There are 11 hidden switches. A switch that is on adds its own fixed numbers to the row, and there is some noise. The rows also spread widely along 14 directions, which tell nothing about the answers.
(in the rows, 128 means zero)
Some rows, each with its switches (1 for on, 0 for off) after it:
[132 173  89 160 103 123  97 146 122 197 121  94 158  90 165 133 116 119
 119 136 104 117 135 100 106 120 125 175] | 1 1 1 1 0 1 1 0 0 0 1
[129 130 110  99 136 102  86 121 156 131 119 122 135  88 160 129 142  87
 147 128  92 147 100 118 139 170 157 157] | 1 0 1 1 1 0 0 0 0 0 1
[119 161  87  68  67  91 123 136 168 115 109 127 152 156 110 170 137 106
  89 116  94 146  32  98 123 106 148 107] | 0 0 1 0 0 1 0 0 1 0 1
[134 151 184 192 167  54 106 136 147 125 123 123 140 154 149 115 115  97
 149 104 177  97 176  70 139 103 124 135] | 1 0 1 1 0 0 0 0 1 0 0
[129 134  94 109 120 167 107 147 132 162 146 148 151 128 173 159 144 136
  97 135 135 184 115 168 153 151 144 159] | 1 0 1 0 1 0 1 0 1 0 0
[ 98 107 107 134 133  86 120 110 192 153 161 133 116 187 146 137 130  90
 136  95 138  89  87 107 171 143 123  95] | 0 0 1 1 0 0 0 0 0 0 1
[130 128 110 158 108  97  99 138 160 111 160 158 135 140 138 113 150 102
 109 120 112 110 172  94 119 138  95 151] | 0 0 0 1 0 1 1 0 0 1 0
[134 110 145 154  98 153 157 200 114 101  96 155 141 157 170 102 115 129
 157 141 114 139 162  92 124  52 152 162] | 1 0 1 1 0 1 0 1 0 1 0
[106 155 143 168 128 119 107 143  79 155 132 101 147  89 127 121 126 130
 129 141 146 168 158  48  74  85 155 167] | 1 0 1 0 0 0 1 0 1 0 1
[159 115 142  83 146  97  81 120 150 137 159 159 175 144 125 110 170  82
 105 133 143 186 138 138 134 136 119 111] | 1 0 0 1 0 0 0 0 1 0 1
[108 121  91 106  89 141 121 107  98 118 155 129 135 137 142 165 145  85
 160 137 103 174 136 115 106 160 201 170] | 1 0 0 1 0 1 1 0 0 0 1
[180 115 119 187 158 101 121 128 134 139 184 130 151 153 167 133 125 141
 166 120 164 101 178  95 164 126 100 142] | 0 0 1 0 0 0 1 0 0 0 0
[130 138 158 131 151  71 109 167 140 103 138 180 174 179 156 142 135  99
 129  90 165 162 140 108 142 102 155 147] | 1 0 0 1 1 1 1 0 1 1 0
[ 59 165  98 131 105 183 133 101  89 171 165 144 142 112 174 161 133 142
 119 123 151 154 107 116 141 161 158 156] | 1 0 1 1 0 0 0 1 0 0 0
[127 124 113 130 121  60  80 104 172 207 172 112 155 174 133 143 134  62
 126 113 145 144 141 109 133 143 140 106] | 1 1 1 1 1 0 1 1 1 1 1
[ 77 151 106 186 129 109  99 122 127 172 169 129 135 166 159 144 130 104
 116 122 131 181 143 129  81 143 136 189] | 1 1 0 1 0 1 1 1 1 0 1
[ 97 121 135 133 149 107 114 163 147 154 144 150 165 106 165 113 142 111
 141  95 118 144 162 112 118 132 122 163] | 0 0 1 1 1 0 1 1 0 0 0
[156 131 112 113 140 131 106 125  89 164 117 112 153  92 164 135 113 116
 172 156 128 148 121 116 144 107 184 163] | 1 0 0 0 0 0 1 1 1 1 1
[113 144 135  87 193 111  94 157 124 150 102 135 172  63 194 138 132 116
 154  97 129 142  65 130 164 148 182 181] | 1 0 1 1 0 0 1 0 0 0 1
[104 129 104 206  72 166 131 162 125  93  88 169  68 160 167 133 116 105
 142 141 105 118 165 111 131 130 172 192] | 1 1 1 1 1 0 1 0 1 0 1
[119 115 113 211 155  94 138 106 138 150 177 126 119 219 166 144  94 116
 195 126 149 107 174  96 132 119 146 139] | 1 0 1 1 0 0 1 0 0 0 0
[ 95 144 123 165 153 128 102 110 137 197 148 101 108 122 174 137 102 115
 129 121 152 109 113 123 155 150 122 145] | 0 1 0 1 0 0 0 0 0 0 0
[ 96 138 107 115 100 130 162 114  90 179 156 160 191 174 144 171 126 103
 175  92 140 137 174 111 120 122 191 122] | 0 1 1 1 0 0 1 1 0 1 0
[ 97 148 106 111 117 146 123 105  89 210 126 128 166 103 133 115 127  98
 132 132 121 118 135 120 127 110 138 125] | 1 1 0 0 0 1 0 0 1 0 0
[ 81 139 124 185 115 147 142 162 133 177  90  90  93 140 167 110  75 122
 149 154 101 115 150 114  93  72 141 163] | 1 0 0 1 0 0 0 1 0 0 0
[118 130 162 179 113 112 102 143 144 152 109 123  83 172 123 118 110  80
  99 127 184  66 155  71 170  98 132  94] | 1 1 0 1 0 0 1 0 0 0 0
[105 158 120 156 120 114 113 153 155 200 133 109 135 124 177 151 115 112
 100  95 155  70 137 129 163 138 119 145] | 1 0 0 1 0 0 1 0 1 0 0
[158 161  91 137 150 139  80  60 122 158 128 149 123 150 152 150 110 106
 143 170 154 105 121 137 192 163 160 112] | 1 0 1 1 0 0 1 0 0 0 0
[131 136 158 114 108  60 104 127 161 103 138 152 147 179 112 159 165  56
 112  79 176 104 148  89 167 152 161  99] | 1 0 1 1 0 0 1 1 0 0 1
[178 121 139 134  86 144  93 136 123  84  87 167  97 123 126 110 135  82
 130 171 144 104 171  76 177 117 157 118] | 1 0 1 1 1 0 1 0 1 0 0

New rows, each followed by its switches (1 for on, 0 for off):
[121 126 132 145 104 125  94  99 147 196 160  99 100 148 143 147 130  79
  98 121 185 100 133 118 196 156 122 101] | 1 1 0 0 1 0 0 1 1 0 0
[132 170  91 135 103  62  94 100 153 197 159  79 162  92 126 136 130 113
 118 117 115 101  98  65 117 136  89 124] | 0 1 1 0 0 0 0 1 1 0 1
[ 74 151 138 194 149 108 118 157 124 125 136 157 122 115 161 115 123 152
 124 106 153 118 126  61 122  99 120 174] | 0 0 1 0 0 0 1 1 1 1 0
[138 175 135 118  66 131 105 168 130 149 102 117 148 128 123 162 128 111
  74 128 146 159 169  98 108 102 163 126] | 0 0 1 1 1 0 1 0 0 1 0
[163 143 109 194  96 110  85 121 157 104 185 158 114 182 137 148 162 121
  71 120 181 117 152 101 178 169  83 135] | 1 1 1 0 0 0 1 1 0 0 1
[ 67 136  90 189 128 119 133  94 107 168 156 126 126 142 153 135 112 101
 196 122  90 114 182  97  82 156 163 179] | 1 1 1 1 0 0 1 0 0 0 0
[145 158 113 124 141 106  89 118 127 144 101  98 128  71 147 139 118 110
 145 140 114  97 119  95 147 144 155 155] | 1 0 1 0 0 0 1 0 0 0 0
[134 136 153 109  98  98  76 150 168 165 100  72 115 108 134 135 133  66
  93 134 129 157 131 108 121 127 158 129] | 1 0 1 1 1 0 0 0 1 0 1
[ 90  98 146  96 120 145 102 147 113 139 107 131 115 107 154 134 152  64
 133 127 133 160 113 109 143 135 224 159] | 1 0 1 1 0 1 1 0 1 1 1
[ 94 159 129 142  48 142 107 165 140 171  88  49  83 125 120 171 125  84
  50 123 147 112 127  94 118 111 176 139] | 1 0 1 0 0 1 1 0 0 0 1
[ 76 140  87 153 124 126 112 103 139 128 143 139  99 183 144 167 112 116
 137 143 111 185  97 119  93 138 188 158] | 0 0 1 1 0 0 1 0 0 1 1
[ 49  95 114 128  99 163 124 122 110 155 189 160 119 117 168 136 168  99
 119 100 155 113 117  74 173 166 164 146] | 1 0 1 1 0 1 1 0 1 1 0
[130 128 128 119 125 143 114 137  77 163 141 141 176 103 160 142 147 103
 144 122 158 173 157 103 137 117 190 162] | 1 0 1 0 1 1 1 0 1 1 1
[ 95 139 149 166  73 117  95 144 137 184 126  60  86 170 108 163 125  71
  69 132 173 179 152  84  94 100 171 130] | 0 1 1 0 1 1 1 1 1 0 1
[139 123 156 186 126 114 116 119 138 184  79 120  95 180 125  98  80  58
 160 151 146  85 211 113 138  73 145  94] | 0 1 0 1 1 0 0 0 1 0 0
[ 82 164 130 195 167 113  61  82 105 162 152 142 117 108 151 119 132  96
 118 142 173 149 139  77 127 151 148 166] | 1 0 1 1 1 1 1 0 1 0 1
[120 126 127 143 185 100 124 153 136 146  94 181 158 137 183 118 116 115
 173  90 136  79 112 140 183 108 166 153] | 1 0 1 0 0 0 1 0 1 1 1
[167 177  80 194 121 122  93 112 126 178 131 132 158 130 143 116 115 134
 117 162 122 113 186 121 109 102 100 158] | 0 0 1 0 0 1 1 1 0 1 1
[ 80 154 124 175 170  95 121  85  88 167 139 124 144 126 168 157 109  90
 200 103 152 115 143  88 124 143 205 174] | 0 0 1 1 0 1 1 0 1 0 1
[161  93 150 114 142 107 107 141 125  83 134 143 145 107 134  87 153 103
 166 153 111 168 154  83 124 118 134 150] | 1 0 1 0 0 0 0 1 1 0 0
[139 186  98 172 153 121 108  84 103 142 118 191 174 142 156 137 128 108
 161 121 140  89 193 146 145 159 151 154] | 1 0 1 1 0 0 1 0 0 0 1
[105 134 163 133 139 125  83 197 145 124 137 172 148 104 168 122 167 126
  61  91 177 171 117  97 155 127 130 164] | 1 0 1 1 1 0 1 0 0 1 1
[104 138 112 196 129 110 126 143 137 144 158 118 119 153 172 133 103 141
 154 131 133 113 135  72 123 111 124 165] | 1 0 1 1 0 0 1 1 0 0 0
[151 123 145 138 110 141 113 117 105 121 108 179 131 149 121 104 139  74
 136 139 175  57 174  72 200 107 151  84] | 1 0 1 1 0 1 1 0 0 0 0
[112 133 144 145 152 119  92 114 113 170 184 161 171 132 133 106 153 118
 108 131 178 156 167  82 128 124 111 116] | 1 0 1 1 0 0 1 0 1 0 0
[141 171 136 177  76 119 120 137 112  97 134 126 113 155 135 169 123 131
  95 115 176 118 143  71 148 122 138 145] | 1 1 0 0 0 0 0 0 0 1 0
[ 88 110 160 148 134  63  78 133 183 148 172  95 121 124 121 111 160  76
  99  98 120 165 161  81  81 160 111 146] | 0 1 1 1 0 0 0 0 0 1 0
[136 127 154 161 135 105  68 135 145 198 146  75 104 158 141 131 116  86
  91 155 181 171 135 109 127 108 139 127] | 1 1 0 1 0 0 1 1 1 0 1
[185 174  98 156 102 103 115 110 120 168 122 113 167 147 135 156 111 111
 142 133 139  86 183 118 146 126 128 129] | 1 1 1 0 0 0 1 1 0 0 0
[160 155  84 167 143  91  71  78 159 177 141 130 133 178 126 133 115 104
 112 165 137 128 145 139 133 130 125 115] | 1 0 1 0 0 0 1 0 1 1 1
[130 164 102 126 147 124  91  88  99 107 137 197 156 146 142 161 150 103
 131 118 161 154  95 119 178 163 172 146] | 1 1 1 0 1 1 1 0 0 0 1
[104 105 111 181 148 131 131 131 107 140 156 184 141 152 152  93 123 124
 165 127 138 110 141  69 154  92 117 139] | 1 1 1 0 1 1 1 0 0 0 0
[121 127 154 162 141  93 122 161 149 179 117  89 133 152 153 128  99  99
 147 114 150  94 161  90 132  85 148 125] | 1 0 1 1 0 0 1 0 0 0 0
[116 138  94 155 127 129 107  85  95 205 145 136 146 104 151 117 102 107
 177 147 130  89 152  61 151 123 151 121] | 1 1 1 1 1 0 1 0 0 1 0
[ 91 135 137 129  95 152 111 144 108 150 121 159 154  81 131  82 164  96
 102 124 123 135 176  86 107 110 132 147] | 0 0 1 1 0 1 0 1 0 1 1
[154 123 168 160  99 147 136 171 100 130  92 155 130 130 148 108 115 100
 152 130 179  74 199  58 183  66 157 113] | 1 0 1 1 1 0 1 1 0 0 0
[102 142 104 104 102 159 130 130  88 152 193 137 164 140 142 167 141 157
 101 133 166 192  92  90 132 118 137 131] | 1 0 0 0 0 0 1 1 0 0 0
[156 128 149 135 121 131  99 115 116 149 123 130 119 167 124 133 118  85
 123 164 176 133 165 108 155 101 161  97] | 1 0 0 1 0 0 1 0 1 0 0
[107 169 108 102 102 122 106  87 120 174 113 120 147 129 116 167 140  67
 108 108 147  83 141 126 158 159 174 108] | 1 0 1 0 0 1 1 0 0 0 0
[143 125 117 109  71 126 119 161 138 122 148 167 160 163 131 138 162 100
  97 114 140 143 165 117 137 120 136 126] | 1 0 0 1 0 0 1 1 0 1 1
[113 130 122 172 135  97 149 109  95 127 150 124 135 127 165 159 114 106
 204  92 154  62 143  53 167 131 179 158] | 0 0 1 0 0 1 1 0 1 0 0
[ 85 143 145 126  71 186 108 155  94 160 134 129 121  81 151 138 160 104
  70 125 163 179 164 110 123 145 156 165] | 1 0 0 1 1 0 0 0 1 0 1
[126 166 143 181 114  93 103 134 113 161 127 115 156  99 135  91 113 122
 123 146 148  98 156  21 109  63 106 132] | 1 0 1 1 0 1 0 0 1 1 0
[113 115 140  67  63 156 128 164  98 143 156 121 168 113 109 154 178  97
  85 112 134 189 188 116  95 130 171 135] | 1 0 0 0 0 0 1 0 0 1 0
[150 120 151 110  94 120 114 147 122  57 164 183 145 166 106 116 157 126
  97 157 156 195 115  47 127  88 113 105] | 1 0 0 1 0 0 0 0 1 0 0
[150 142  78  90 108 142  96 151 133 128 128 147 156 103 144 138 146 143
 103 148  89 175  62 121 133 131 128 159] | 1 1 1 0 0 0 1 0 0 0 1
[110 163 117 216 132  92 109 148 154 145  92 134 107 143 176 126  90 110
 154 126 118  85 156 102 128 113 141 181] | 1 0 1 1 1 0 1 1 1 0 1
[133 210  87 148  88 135  99 163 131 138  91 139 164 105 138 132 115 154
  75 158  89 152 129 105  74  91 107 166] | 0 0 1 1 0 1 1 0 0 0 0
[152 123 109 118 105 106  93 123 165  94 166 161 131 186 122 140 159 115
  84 141 136 185 106 131 138 136 118 124] | 1 0 0 0 0 0 0 0 1 1 1
[119 152 147 158 125 133 127 195  95 127 108 152 179  75 176 111 133 134
 149 111 118 153 203  92  95 105 143 204] | 1 0 1 1 1 0 1 1 0 0 0
[155 150 149 144  92 135 108 170 151 143  83 140 113 182 127 129 108 111
  78 152 176  97 133  96 171  63 136  83] | 1 0 1 1 0 0 1 0 1 0 0
[156 128 122 123  89 166 161 180  80 119  78 139 153 133 136 127 104 143
 165 157 116 132 153  84 120  42 174 136] | 1 0 1 0 0 0 1 0 0 0 0
[113 189 103 182 196  57  71 119 147 187 112  94 161  88 176 121 100 119
 146 120 105 115 116 122  97 127 131 205] | 1 0 1 0 0 1 1 1 0 1 1
[113 150 136 137 157 112  94 100 130 149  93 182 132 146 143 127 127  70
 140 110 154  68 149 133 187 155 171 115] | 1 1 1 1 0 0 1 0 0 1 0
[142 114 144 109 105 153 147 204 115 134  81 156 152 166 140 127 120 124
 122 130 134 153 130 122 138  54 163 126] | 1 1 1 0 0 0 1 0 1 0 0
[108 105 170 157 144 108 122 143 127 169 131 132 127 154 161 129 120  76
 160  96 197  91 157  81 186 106 175 113] | 1 0 1 1 1 0 1 1 0 0 1
[104 173 110 177 104 161  85 129 110 201  73 126 115  81 140 101 111  96
  98 160 123 103 184 107 113  99 148 150] | 0 0 1 1 1 1 1 0 0 1 1
[104 113 187 145 134 117  64 156 151 150 139 149 110 126 127  99 173  70
  48 113 196 136 168 105 154 133 126 123] | 1 0 0 1 0 0 1 0 1 1 1
[150 100 140 126  88 141 121 168 169 120 128 125 117 197 151 131 132  98
 100 144 145 143 127 123 165  98 133 112] | 1 0 1 1 0 1 0 1 0 0 0
[155 146 109 116  58 115 125 169 128  67 123 123 128 130 123 169 135 131
 115 130  99 158 135  79  99 116 155 165] | 0 0 0 0 0 0 1 0 0 1 0
[139 136 130 146 125  92  81  95 141 199 195 100 157 159 135 144 148  82
 100 123 196 124 150  89 160 142 122 101] | 1 0 1 1 0 1 1 1 0 0 1
[ 83 108 113 101 125 108  96  96 145 176 170  93 127 100 151 144 152  77
 144 116 111 165 113 110 115 182 176 151] | 0 0 1 1 0 0 0 0 1 1 1
[191 139 115 130  96 147 103 174 141 105  98 168 146 146 142 118 136 126
  94 161 134 137 127 109 154  82 120 129] | 0 0 1 1 0 1 1 0 0 0 1
[165 152 125 117 124 120  74 154 149 136 144 154 142 128 144 147 153 132
  50 126 180 150  94 127 179 128 111 126] | 0 0 0 0 0 0 1 0 1 1 1
[144 151 114 143 122 110 100 122 134 124 172 179 162 154 146 145 155 114
 108 106 154 123 154 121 161 164 105 137] | 1 1 0 1 0 0 1 0 0 0 0
[156 117 124 121 120 138 140 140  74 155 128 163 186 147 144 114 114 109
 197 159 128 176 187  99 110  60 174 136] | 1 0 0 1 1 0 1 1 1 0 1
[110 128 114 146 133  88  73 131 188 163 152 111 114 122 161 143 145  93
  98 109 127 128 138 136 146 184 123 166] | 1 0 1 0 1 0 1 1 1 1 0
[101 134  95 135 111 163 153  85  63 156 128 165 155  98 151 125 132 106
 191 121 133  76 143  90 164 125 175 138] | 0 0 1 0 0 1 0 0 1 0 1
[199 164 156 106 121  79 111 160 139 119  72 158 189 165 121 116 109 108
 133 146 139 132 124  94 148  50 130  91] | 1 1 1 1 0 0 0 1 1 0 0
[112 155 124 158 115 106  90 132 138 143  91  81  82 105 111 123 101 107
 108 163 109 120 129  76  90  98 137 145] | 0 0 0 0 0 0 1 0 1 0 0
[139 115 101  44  61 178 123 140  93 154 136 120 165  93 127 162 169 104
 114 142 116 183 120 119 130 139 191 134] | 1 0 1 0 0 0 1 0 1 0 1
[115 163  87 184 100 120 134 146 105 176 162 107 171 103 183 144 121 147
 151 118 111 112 173  90  99 121 126 202] | 1 0 1 0 0 1 1 1 1 1 0
[ 79 135 150 105 106 124 127 134 114 132 130 162 143 169 117 153 146  79
 105 101 165 150 137 101 128 113 178 114] | 0 0 0 1 0 1 1 0 1 0 0
[ 98  79 157 116 124 117 123 179 127 119 199 165 155 141 131 107 176 122
  95  92 169 165 104  54 149  97  96 126] | 0 1 0 0 0 1 1 1 0 0 0
[132 145  84 133 164 128 123  90  91 177 167 177 214 110 153 105 130 137
 190 146  98 149 184 124  98 128 117 150] | 0 0 1 1 0 0 1 1 0 0 0
[ 69 161 108  82  82 145 147 141  98 148 131 146 166 134 133 181 137 133
 110 104 140 155  80  96 126 116 183 130] | 1 0 1 0 0 0 1 1 1 0 0
[108 128 132 158  96 116 130 160 131 154  98 124 136 134 146 119 125  81
 155 119 107 109 200 110  99 107 167 163] | 1 0 1 1 0 0 1 1 1 0 1
[152 127  82 199 111 109 121 112 142 145 173 171 128 229 142 124 102 131
 142 159 145 117 131  92 148  90  97 109] | 1 1 0 1 0 0 1 0 1 0 1
[131 131 147 119 134  78 103 131 162 108 154 146 141 172 145 171 152  90
 118  89 168 138 121 109 163 159 155 124] | 0 0 1 1 0 0 1 0 1 0 0
[106 120 116 169 118 130 118 160 159 139 134 129 113 145 191 129 128 114
 124 111 125 114 118 122 152 129 140 176] | 1 0 1 1 0 1 0 0 0 1 1
[134 138 138 162 137  64 134 164 156 142 141 130 176 152 137 125 129 118
 142  85 131 101 186  92 109  97 101 137] | 0 0 1 0 0 0 1 1 0 0 0
